There are 8 hidden switches. A switch that is on adds its own fixed numbers to the row, and there is some noise. The rows also spread widely along 9 directions, which tell nothing about the answers.
In the rows, zero is written as 128.
Known rows, each followed by its switches (1 for on, 0 for off):
[116  85 121 141 121 132 169 137 134 133  65 108 153 183 131 174 106 112
  92 152 108 111] => 0 1 0 0 1 0 1 0
[108 145 155 118 101 169 117 130 138 155 142 137 124 124 110 106 147 108
 142 152 142 140] => 0 1 0 1 0 0 0 0
[ 88 115  79 166 144 136 153 153 174 111 112 102 118 146 154 189  94 102
 185 120  99 147] => 0 0 1 0 0 1 0 1
[123  98 109 129 112 127 173 125 136 136  74 105 159 175 128 163 122 116
 101 154 138 102] => 1 1 0 0 0 0 0 1
[104 161 153 126  92 146 111 122 145 187 147 134 104 124 121 123 130 100
  81 165 128 131] => 1 0 0 1 0 0 0 1
[129 149 154 153  72  88 136 150 166 121 152 145 116 144 139 102 173 121
 105 149 159  78] => 0 0 0 1 0 0 1 0
[132 106 150 150  92  99 180 169 117 142 107 144 120 151 139 135 125 117
  78 160 122  55] => 1 0 0 1 0 0 0 0
[145 165 130 116 105 176 131 119 127 114 122  91 129 111 105 146 155  90
 136 112 146 154] => 1 0 0 0 0 0 0 0
[109 126 125 160 123 107 130 112 173 150 123 111 118 128 172 148 158 106
 149 129  80 165] => 1 0 0 1 0 0 0 0
[109 136 138 152 160 142 100 155 172 171 118 130 131 143 107 172 144 137
 193 142  96 162] => 1 0 0 0 0 1 1 0
[158 126 182 117 114 111 120 101 154 148 121 127 160 156 107 106 219 142
 118 147 136 151] => 0 0 0 0 1 0 1 0
[ 87 163 135 135 132 155 130 169 141  65 113 100 111 123 114 159 100  58
 170 117 131 168] => 1 0 1 1 0 0 0 1
[107 110 176 129 110 101 146 143 145 148 105 152 141 163 125 114 158 118
 106 180 138 109] => 1 1 1 1 0 0 0 1
[ 91 124 152 137 117 139 164 174 127  90 108 136 119 138 125 145  84  82
 119 153 122 119] => 1 0 0 1 0 1 0 1
[109 134 186 133 130 133 111 153 155 122 122 141 132 143 104 114 173 107
 175 150 134 158] => 0 1 1 1 1 0 1 0
[ 98 119 104 179 135 126 142 162 164 117 107 103 101 139 169 187  96  85
 159 120  72 141] => 0 0 0 1 0 0 1 0
[103 126 104 167 103 133 143 161 168 168 149 124  76 122 167 160 107  95
 152 129  96  88] => 0 0 0 1 0 0 1 1
[104 126 131 148 131 116 127 171 163 118 113 134 150 166 107 131 140 138
 195 140 144 115] => 0 1 0 1 0 0 0 0
[105 148 155 137  85  66 137 140 171 106 145 141 135 176 113 101 150 137
  80 163 172 104] => 0 0 0 0 1 0 0 1
[129  98 103 155 111 116 165 142 156 137 118 116 133 144 159 134 163 124
 176 118 117  95] => 0 0 1 1 0 0 0 0
[158 152 183 180 133  89 137 199 157  91 120 147 105 138 123 171 152 125
 120 163 145  92] => 0 1 1 0 0 1 1 1

New rows. What belongs after each?
[ 55 137  85 149 103  99 115 133 210 145 141 130 143 180 134 120 120 134
 177 151 158 118] => 0 1 0 1 0 0 0 1
[ 94 119 154  99 125 169 111 124 137 176 125 136 150 152  94 103 142 124
 150 152 119 166] => 0 0 0 1 0 0 0 0
[111  96 153 114  96 159 193 182  81 103 102 135 126 154  99 126  95  96
  93 143 142  77] => 0 0 1 0 1 0 0 0
[148 135 176 102  99 155 120 106 134 154 141 131 149 127 104  79 205 128
 137 143 147 142] => 0 0 0 1 0 0 0 0
[116 122 132 145  95 125 140 123 160 204 159 152 110 123 145 125 166 142
 125 153 113 102] => 1 0 0 0 0 1 0 0
[ 77  98 101 162 120  80 162 131 183  96  90 115 149 186 168 152 106 110
 127 153 118 129] => 0 1 0 1 0 0 0 1
[131 151 132 125 100 164 126 136 156 135 146 123 131 114 105 127 178 113
 181 121 160 117] => 1 0 0 0 0 1 1 0
[ 99 101 110 119 149 156 137 136 139 175  79 105 148 171 112 177 108 118
 143 144  98 153] => 1 0 1 0 0 0 0 1
[ 68  87 138 140 110 140 147 161 171 206 179 177  96 135 132 103 130 142
 200 162 112  88] => 0 1 0 0 1 1 0 1
[ 98 127  84 170 109 139 137 116 159 206 127 104 103 136 169 172 108 105
 110 135  79 127] => 0 0 1 1 1 0 0 0
[126 126 161 145 114 112 157 155 127 112  82 120 146 174 111 152 101 110
  60 175 140  98] => 0 1 0 1 1 0 0 1
[138 119 145 117 104 146 148 120 129 148  97 117 157 160 112 128 142 117
  93 166 150 107] => 0 1 0 1 0 0 0 1
[150 149 148 188 115  69 142 165 169  89 132 136 129 140 144 142 165 142
 135 142 136  93] => 0 0 0 1 0 1 0 0
[136 159 155 163 111 128 108 205 154 157 142 155 111 144  90 137 155 141
 172 153 168  60] => 0 1 1 1 0 0 1 0
[105 157 120 198 114  67 106 196 196 192 167 159  92 144 135 145 143 165
 186 143 121  65] => 1 0 0 1 0 0 0 0
[126 130 114 140  95 188 163 129 125 127  96 103 123 110 146 166 127  62
 121 137 133 108] => 1 1 1 1 0 1 1 0
[ 90 126 187 118 101 132 150 153 105  99 109 148 123 152 118 112 103  85
  42 173 128 144] => 0 0 1 1 0 0 0 0
[ 92 196 144 148 104 152  83 155 171 149 186 146  99 110 103 112 133 119
 163 144 147 145] => 0 0 0 1 0 1 0 0
[106 118 137 134 122 128 132 154 142 158 114 137 141 163 114 126 137 131
 141 150 123 116] => 0 0 1 1 0 0 0 0
[134 126 133 157 115 115 149 149 153 137  77 125 158 182 123 174 110 124
  66 182 144  78] => 0 1 0 1 0 1 1 1
[138 116 138 138  99 163 173 157 119 162 112 135 121 121 129 144 135 102
 119 161 144  57] => 1 1 1 1 0 1 0 1
[115 120 143 149 146 159 120 169 139 210 121 147 125 135 104 154 125 143
 176 154  92 114] => 1 0 0 1 0 1 0 0
[157 146 169 163 105  95 138 126 168 157 149 144 104 108 154 139 203 131
 115 162 134 107] => 1 1 1 0 0 1 0 1
[111  94 168 121 131 136 168 172 122  89  89 138 143 167 108 146  99 104
 102 162 123 118] => 0 0 0 0 0 1 1 1
[124 135 142 185 151  96 103 149 186 199 135 143 127 149 133 153 153 167
 162 157  83 133] => 0 0 0 1 1 1 0 0
[ 95 108 120 113 105 137 162  72 151 116  90  95 146 150 159 144 132  77
  83 149 116 182] => 1 1 0 0 0 0 0 1
[ 78 133  97 149 136 153 102 119 170 175  84 104 146 173 132 180  98 102
 123 159 102 174] => 0 1 1 1 0 0 1 0
[149 151 199 140 146 147 115 190 128 127 139 142  95 115  90 147 145 122
 165 148 122 136] => 0 1 0 0 0 0 0 1
[126 128 109 178 100 114 138 146 173 183 161 132  85 120 166 153 150 136
 159 135 106  91] => 0 1 0 0 0 0 0 0
[105 104 113 115 125 140 145 158 154 124 122 121 153 168  96 124 137 138
 206 124 150 110] => 0 0 0 0 0 0 0 1
[138 145 138 173 121 112 135 128 162 170 124 122 108 123 159 170 135 115
  93 157  93 120] => 1 0 0 1 0 1 0 1
[ 94 185 137 191 103  84 108 174 187 153 144 145  96 157 130 166  95 118
  67 180 138  94] => 0 0 1 1 1 1 1 1
[117 193 147 121 115 143  94 130 169  87 144 104 134 119  97 118 170  93
 186 117 168 176] => 1 0 0 1 0 0 0 1
[ 91 176 122 136  79 103 111  76 202 121 142 125 160 157 140 100 174 114
  90 172 189 152] => 0 1 1 1 0 1 0 1
[125 136 132 135 105 111 161 142 137  92  83 107 151 172 114 161 118 110
  79 158 163 106] => 1 1 0 0 0 0 0 1
[109  94 121 169 139 151 179 204 127 147 127 133  83 129 138 182  66 111
 163 133  77  79] => 0 0 0 0 1 1 0 1
[ 66 134 129 160 131 140 131 212 134 156 112 146  99 166 106 175  28 107
 112 177 113  92] => 0 1 0 1 0 0 0 1
[154 143 142 170 107  95 143 141 175 139 131 130 141 145 130 134 177 148
 137 157 158  72] => 0 1 0 1 1 1 0 1
[102 151 112 185 114 107 126 133 186 119 116 106 103 126 177 177 137  85
 147 133 102 147] => 1 1 0 1 0 0 1 0
[123 150 133 140  83 142 116 145 167 161 155 139 122 133 115 103 177 129
 178 140 169  82] => 0 1 0 1 0 0 1 0
[134 112 148 137 129 110 136 107 161 116  92 112 168 161 140 129 180 126
 140 147 121 159] => 0 1 0 1 0 0 0 0
[ 78 176  79 141 104 167 102 120 162 163 123  94 134 154 108 154  97 100
 131 131 143 152] => 0 0 1 1 1 0 0 0
[104 150 155 164 153 117 111 173 172 105 112 135 142 142 108 151 146 127
 203 146 132 153] => 1 1 0 1 0 1 0 0
[103 158  44 198 101  99 128 137 224 144 147 100 112 143 176 179 121 118
 178 119 132  86] => 0 0 0 1 0 1 1 1
[122 126 178 171 119  95 137 146 157 127 111 150 123 148 153 147 140 114
  73 184 106 127] => 0 1 0 1 0 1 1 0
[110 123 150 138 131 141 136 141 131 116  85 112 130 152 133 162 113  81
  91 150  96 164] => 0 0 1 1 0 0 1 0
[ 91 146 148 144 129 120 131 183 149  77  97 119 133 170 101 154  96  87
 128 146 144 128] => 0 0 1 1 1 0 1 1
[103 132 128 160 137 138 141 181 142 169 101 128 127 157 105 179  76 119
 125 161 109  97] => 1 0 0 1 1 1 0 1
[131 113 146 146 115  73 156 164 154 115 113 141 141 181 124 135 152 146
 112 156 144  87] => 0 0 1 0 0 0 0 1
[ 66 130 121 154  97 157 139 169 144 159 129 138  84 124 145 155  78  74
 134 150 108 108] => 1 1 0 1 0 0 1 0
[134 147 145 118  83 123 117  83 170 166 128 116 148 154 132 108 179 114
  71 162 149 135] => 0 0 0 1 0 0 1 1
[136 168 144 143 110 138 109 125 158 159 147 116 105 121 129 139 147 110
 114 144 125 140] => 0 0 0 1 0 0 0 1
[ 96 151 101 151 103 170 142 146 141 118  94  95 115 129 139 182  86  62
 123 132 126 126] => 1 1 0 1 0 0 1 0
[ 64  94 115 126 111 116 156 137 167 149 116 146 155 172 132 115 130 121
 161 157 136 109] => 1 0 1 1 0 1 0 1
[156 170 124 164 110  81 137 140 177  88 107 108 165 158 122 151 170 131
 127 140 175  96] => 1 0 0 1 0 1 0 1
[128 149 137 190 124  73 136 150 184  93 119 125 138 147 147 148 169 131
 159 145 138 121] => 0 1 1 1 1 1 0 0
[ 95 135  76 122  99 160 157 111 145 108 103  75 141 158 125 163  86  83
 109 122 143 139] => 0 0 0 0 1 0 0 1
[118 135 127 175 117 125 140 136 151 161 115 124  98 136 164 193  94 104
  50 162  74 134] => 0 0 0 0 0 1 1 0
[137 133 156 199 180 123 121 198 154 185 104 136  91 124 138 216 113 128
 165 164  63 121] => 1 1 1 1 0 1 0 1
[112 139 131 147 112 103 116 168 166 207 144 150 117 165 100 144 133 163
 132 162 135  77] => 1 0 0 0 0 0 0 1
[111 184 127 147 130 137  79 167 172 167 141 124 129 158  78 149 118 140
 164 146 151 126] => 0 0 0 1 0 0 0 1
[142 106 122 110  99 177 157 128 139 145 115 112 137 137 118 132 168 105
 167 128 160  93] => 0 1 1 0 0 0 1 1
